There are 9 hidden switches. A switch that is on adds its own fixed numbers to the row, and there is some noise. The rows also spread widely along 14 directions, which tell nothing about the answers.
Known rows, each followed by its switches (1 for on, 0 for off):
[-23  44  36 -27  14 -52  11  35 -21 -37  36   2  52  -2  63 -38 -44 -32
  33  20  14 -43 -25 -28  32  -6 -24  10 -66 -30  31]
1 1 0 1 1 1 0 0 0
[  9  41 -26   7  -5   6 -43 -27  -1  22 -11 -29  -3 -37  23 -21 -43  15
  14  51 -24 -52  13  13  -3  19 -84   3 -46   8  18]
1 0 0 0 1 0 0 0 1
[ 23  34 -12 -20  54 -42   9  28 -45  31   6  12  67 -49 -13  25 -24 -27
  -5  50  18  27 -30 -77 -29 -32  19 -11  17 -33   1]
1 1 1 1 0 0 1 1 1
[ -41   56   11   -9  -30 -106    0  -14  -24  -34   20    2   34  -29
  -12   10  -61  -45   28   45  -20  -66   25  -21   19   10  -29  -33
  -14  -21  -58]
0 1 0 0 1 0 0 1 0
[ -6  22 -65  48  -1 -77  27  -6  15 -35  21  16  33 -43  40  -5 -52  18
  44 -19  15 -38  48  27  24  40  -1  -5  25  23  26]
0 1 0 1 1 1 0 1 0
[ 34   3 -58  48 -16 -22   1 -47 -36  40  20  29  10 -97 -30  47  10  39
  18  13  73  20  36  -4 -41  24 -26 -20  40  18  16]
0 1 0 0 1 1 0 1 1
[ 30  44 -13   2 -15 -42   8  17 -24  59  -9   4  50 -92 -21  29 -53   0
  30  36   0  29  31  -1 -16  -5 -28   4  21  -1  18]
1 0 1 0 0 1 0 1 1
[ 42  20  43  19 -13   0 -32 -16  -4  17  -3 -15  23 -56  -5  12 -55  18
  19  46  14 -26  19  -6  33  41 -63  -3 -68 -12  18]
1 0 0 0 0 0 0 1 0
[ 25  -1   0 -33 -28 -55  21  16 -86  29  -9 -27  16 -14 -15  36  26 -35
  51  46  10  -9 -35  48  -3 -51  -5 -19  13   1  32]
1 1 0 1 1 0 0 1 1
[-17 -32 -58  19 -47 -53  12 -30   2  38  44  10  -9 -35 -52  -3  -8   0
  41 -12  14 -23  35  42 -21  -4 -37   4  43  14   7]
1 1 0 0 0 1 0 0 0
[ 40 -23 -20  22  -6  18 -12 -23  -7  36  28 -13  -9 -33  -5 -55 -21  47
  30  16   4 -48  16  54   7  44 -78  15 -52  35  62]
1 1 0 0 1 0 0 1 1
[  4  -3 -18  33  -5  43 -24 -40 -19 -26  -2 -21 -15  12  23  18   4   0
 -20  11 -34 -49 -15 -23  78 -17  65 -20 -33 -24  20]
0 0 0 1 0 1 0 0 0
[-25  14 -16  28 -71  11 -26 -80 -61   6  29   7 -25 -32  -5  28   0 -31
  12  13   6  -8  -9   6  20 -25   5  -9   0 -45   2]
1 1 1 0 1 1 0 0 0
[  3  44 -25 -19  29 -43  34  34 -14  46  36  19  51 -40  15 -58 -64  15
   0  13 -25 -12   6  -3 -60  10 -51  20  -5  19  31]
0 1 0 1 1 0 0 1 1
[-11  -2  19  54 -37 -64  21 -36 -43 -24  51  49  11 -43 -50 -12 -30  -6
   1   3  29 -38  18 -29  25  42  11 -29  -9 -17 -53]
1 0 0 1 1 0 0 1 1
[  7  39 -16  16 -20 -67  31  22 -46  -1   8   9  30 -28  -2 -33 -32  -4
  51  63  10 -31  47  29  27  10 -29 -38   1   4 -34]
1 1 0 1 1 0 1 0 1
[ -4  78 -31   8  -7  30 -32 -30 -21  82  63  14  20 -72  32  -2  -3  36
  23  69  29   9  42 -20 -11 -43 -16  12   5 -14   8]
0 0 1 1 1 0 0 1 0
[ 19  11   1   0 -21  -4  27  15 -28  14  25  -4  22 -18  18 -41 -32   3
  17  14 -13 -23   4  23  19   1 -19  12 -33  -2  55]
1 1 0 1 1 1 0 0 0
[  8 -16 -31  56 -22 -40   1 -54 -44   7   1  14  -8 -31 -30  13 -40  14
  30  15  33 -24  22  46  -4  42 -62 -22  17  -1 -16]
0 1 0 1 1 0 1 1 0
[ 24 -46  31 -11  18 -52  -2  36  21  -9  17 -37  32  -5 -32 -37 -36 -28
  34  43  22 -76   8 -14   5   9 -87  37 -56  18  40]
1 1 0 1 0 0 0 1 0
[ 17  36  16   6  27  -4 -21   2 -70  20 -16 -17  25  12  -6   6 -43   6
  30  84  -1 -31  -7  12  72  -9  -9 -60 -25 -44 -34]
1 1 0 1 1 0 0 1 0
[-12  62 -16  -1  18   4   9  18 -35  32  33  23  24 -25  55 -71 -20  45
  24  40  39  -6  30  13 -15  -9 -65   0 -23   5   8]
0 0 0 1 1 1 0 0 0
[ 51 -30  19  -4  24 -44  34  43 -31  16 -20  -7  46 -16   1  10 -26   2
  42  -2  28  13 -27  44   6  20 -21   4  -2  -2  63]
1 1 0 0 1 0 0 1 0
[ 10   5  -1  50 -34 -29  -6 -32  -8 -35  20 -11   2 -23  -4  -1 -37   2
  22  21 -40 -81  24   8  99  37  38 -25 -41   0   0]
1 0 0 1 1 0 0 1 1
[ 52 -14 -26   5   8  26   8  -8 -48  30  17   1  14 -21   3 -11  30  31
  -8  20  23   3 -24   5   3  -7  23 -14  -9   7  55]
1 1 1 1 1 0 0 0 0
[-12  13  46  20   5  12 -26  -9 -46  -6  -2   2   0  13  -1 -20 -20 -10
   8  52  28 -21   2 -18  45  -8 -27 -29 -42 -52 -52]
1 0 0 0 0 0 0 0 0
[ 49   6 -22  28  -6 -20 -33 -39  -5 -12  -6 -32  18 -59  -8  28 -42  21
  35  58  20 -70  19  -3  50  53 -63 -14 -59  11  46]
1 1 0 1 1 1 1 1 0
[-30  -3  15  32  -9  37 -30 -44  -4 -32  47  -1 -20   7  68 -51 -16   6
  15 -12  16 -64 -16  -2  37  11 -43  38 -83 -18  52]
0 0 0 1 1 1 0 0 0

New rows. What belongs after each?
[ 37  -4   5  -2   5 -32  -2 -28 -77  -4  -4   1  16 -13  -3  45  18  14
  12  20  40 -19 -50  11  18  10   6 -52 -22  -7  18]
0 1 0 1 1 0 0 1 0
[-41  48 -21  31 -68 -34 -43 -83 -37 -31  46   5 -23 -48  11  22   4 -17
  27  40  23 -72  19 -26  41  -4 -12 -31 -34 -17 -35]
1 0 0 1 1 1 0 0 1
[-20 -18  46   3  -7 -54  10  11 -43 -31  20  -2  15  24 -27 -28 -15 -34
  38  36  16 -54  13   9  47  -9 -23 -24 -33 -20 -41]
0 1 0 0 0 0 0 1 0
[ 29  13 -12  24  12  44 -22 -23 -26  10  -3 -10  -5 -20  72   1  -2  30
   4  -6  37  12 -27  18  -1   1 -16  24 -31  -8  74]
1 0 0 1 0 0 0 1 0
[-21  77 -18   6 -57 -86 -15 -33 -16   4  45  19  30 -87  22  38 -35 -13
  63  33  41 -24  38 -11   4  -2 -36 -25 -13  -9 -16]
1 1 0 1 0 1 0 0 1
[ 40 -16  32 -37  16 -25   4  25 -40  21 -16 -15  42 -17   9  32   6 -18
  23  13  21  16 -55   4 -11 -23 -15   0 -28 -12  54]
0 1 1 0 0 0 0 0 0
[-13  41 -21  60 -22 -25  -2 -21 -19 -81 -28 -13   8 -18  62 -10 -59 -28
  16  17   7 -35  45   3  49  30 -12   0 -15 -21   5]
1 1 0 0 1 1 0 1 0
[-17  45  -3  37 -57 -33  15 -38 -57 -44  45  29   8 -36  34  -1  -5 -14
  16   6  14 -30  12 -16  56   5  53 -35 -26 -24 -11]
1 1 0 1 1 1 0 0 1
[  3  15   7 -15 -48 -54 -11  -9   3 -14 -17 -44   5 -14 -20  -8 -45 -28
  17  42 -63 -81  18  24  36  15 -44 -13 -46  10  -2]
1 0 0 0 0 0 0 0 0
[ 17  -1 -47   8  23  23 -63 -68 -21  36  33 -15 -10 -35  -8   7  16  57
  45  57  23 -74  -7   5  43  23 -58 -41 -63   9  20]
0 1 0 0 1 1 1 0 1
[ 14 -44  28   5  -1  12   6  -6 -62  -3 -21 -21  -6  12 -17  19  14 -41
  -6  15  16   8 -47  -6   4 -27   1  15  -5 -39  24]
1 0 0 0 0 0 1 1 0
[  1   5  11 -49 -29 -45  27  11 -61  29   6  -3  13 -21 -26 -13   6 -36
 -10  13 -24 -12 -47   2 -55 -25 -29   7  -8  -1  21]
1 0 0 0 1 0 0 0 1
[-19  16   4  27 -40 -37 -19 -54 -42 -24   5   2  -9   6  43  49 -33 -21
  50 -21   2 -22 -38  52  63   1  18 -36 -18 -45   1]
1 1 0 1 0 0 0 0 0
[ 27  14   0 -27 -16 -61  29  38 -17  62  -1  -7  40 -55 -27   4 -33  -9
  35  27 -22   0   4  27 -30  -4 -41   7  12  11  27]
1 0 0 0 1 0 0 0 1
[-46  84 -34   1 -76 -39 -38 -95 -60 -26  48   5 -15 -58  36  35  13 -20
  38  46   7 -55   2 -16  39  -9   2 -49 -36 -30 -28]
1 1 0 0 1 1 1 0 1
[ 13  -1   1 -44  24 -52   9  23 -59  80  25   7  38 -22 -71   9  -6  -2
  26  48   7   0 -28  -1 -23 -32 -22 -36  11 -13 -20]
1 1 0 0 0 0 0 1 1
[  2  46 -30 -12  -2 -13   6   1 -66  59  54  15  24 -31 -45 -12  12  22
  13  77  -4 -22  26 -23  37 -45  42 -60   5 -12 -38]
1 1 0 1 0 1 0 1 1
[ 12 -23 -40  -4 -35 -36 -13 -49 -23  20   8 -18 -17 -30 -20  23  22   8
  37  18  10 -44 -17  49  -2  14 -45 -12  -4  16  29]
1 0 0 0 1 0 1 0 0
[  1  26 -53  23  -8  17  23 -19 -54  33  60  30  10 -35   5 -39  23  38
   9  32  18   3  28  -3  34 -21  51 -10  22  -5  13]
1 0 1 1 1 1 1 1 0
[  3  46   7  48 -57   9   8 -27 -16  10  55  24  13 -61  20   6  -5   6
  20  26  -6   2  63 -17  56  -7  64 -21 -14 -22 -20]
0 1 0 0 0 0 0 0 1
[ 40  34  11 -24 -45  -9  19  20 -34  56  13 -20  33 -63 -22   0 -28  -5
  11  59 -13  -3  31   4 -26 -26 -48  18 -22  13  49]
0 1 0 1 0 1 0 1 0
[ 42  52 -23 -12   7  12 -10 -10 -16 104  24  10  38 -68   7  13 -57  45
   8  29  -9  23  -9  12 -29   9 -41  -3  -9 -14  49]
1 1 0 1 1 0 0 0 0
[ -1   7  20  21 -10 -24 -37 -39 -44  25  22  -6   5 -30   4  44 -27 -17
  75  44  40 -18 -18  17  46 -11 -39 -16 -32 -45  -3]
1 1 0 1 0 0 1 1 1
[ 14  14 -43  46 -10 -12 -49 -47  40  28  -5 -18  -6 -55  16  18 -62  31
  47   9 -14 -42  34  38  28  43 -61  -1 -21  10  18]
1 0 0 0 0 0 0 0 1
[ 29   3  -4   1  38 -24 -29   0 -11  57   3 -11  33 -48 -42  33 -41   2
  16  57  11 -27 -13 -36  -7   1 -45  -1  -7 -15   8]
1 0 0 1 1 0 0 1 1
[ -8  34  -8   3 -62 -47 -10 -52 -18 -49  35   1  12 -48  36  -3 -35 -24
   4 -10 -10 -61 -19 -11  12  31 -23   8 -62   3  53]
1 1 1 1 1 1 0 0 0
[-10  67 -70 -15 -32 -70   2 -28 -63  31  47  22  13 -61 -11   2  20  30
  38  52  40 -27  32  13 -16 -19 -17 -62  18  26 -29]
1 1 0 1 0 1 0 1 1
[-14  70  17  -4  -5  -4 -20 -17 -32  18  62  19  38 -41  10 -17 -25 -13
   7  75  16 -14  16 -74  33 -27   8 -19 -40 -52 -37]
1 1 1 1 0 0 1 0 0
[-31   4 -79   5  31 -57  -7 -24 -16   1  14   0   5   8  38  37   5  -5
  36 -19  19 -14 -26  28 -11 -35  23 -16  54  -5  10]
0 1 0 1 0 0 0 1 0
[ 18  -9 -26  22 -10   8 -31 -40   5  41  37  -8   5 -51  -3  -4 -12  17
  49  38  32 -24  20  15  12  10 -60  18 -21  -6  36]
1 1 1 0 1 0 1 0 0
[  8  15 -17  32   1   7   1 -23 -27  -5   4  10   1 -35  68 -34 -38   1
   8  -9  29  -1 -14  15 -55  29 -89  40 -34   2  58]
0 1 0 1 1 0 1 0 1
[ 53 -12 -36  20  28 -15   1  40  -1  17 -50 -54  27 -20 -13   2 -21 -10
  40  99  15 -34  57  14   2 -13 -70   7  15  20  19]
0 1 0 1 1 0 1 0 0
[ 24 -22 -21   9 -14   5   2 -42 -33  -9  14   7  -9 -36 -29 -36  15  32
 -31  15  20 -51  -4 -19 -24  49 -62  -5 -51  29  29]
0 0 0 0 1 1 1 0 0
[ 29  25  34  13 -19 -14 -21   8 -33  17 -21 -31  17 -31  22  13 -26  -2
  67  75  15 -38  22  37  46  -7 -63 -11 -49  -2  11]
0 0 0 1 1 0 0 0 1
[  7  74  15  -8  18   5 -31   0 -42  39  -1 -22  40 -26  19  39 -56 -23
  10  85 -18  -6  -9 -39  38 -37   4 -20 -19 -64  -7]
1 1 0 1 1 0 0 1 0
[ -6 -19   7  26 -16 -39 -16 -16   0  20  14 -12   6 -34 -74   9 -34 -37
  18  68  -6 -60  36 -40   7  -9 -55   0 -10 -12 -48]
0 0 0 1 0 0 1 0 1
[ 21   4  17  58 -23 -24   5 -58 -55 -36   0  39   8 -51  -7  23 -46   2
 -40 -32  21  -7 -37 -34  -1  70   8 -20 -27 -25   2]
1 0 0 1 1 0 0 1 1
[ -6  18 -38  10 -16 -44  35  18 -40 -56 -16 -18  15 -29  29 -35  -2 -54
   5  34  16 -24  28 -20 -35 -12 -35  31  11  14  31]
1 1 0 0 1 1 1 1 1
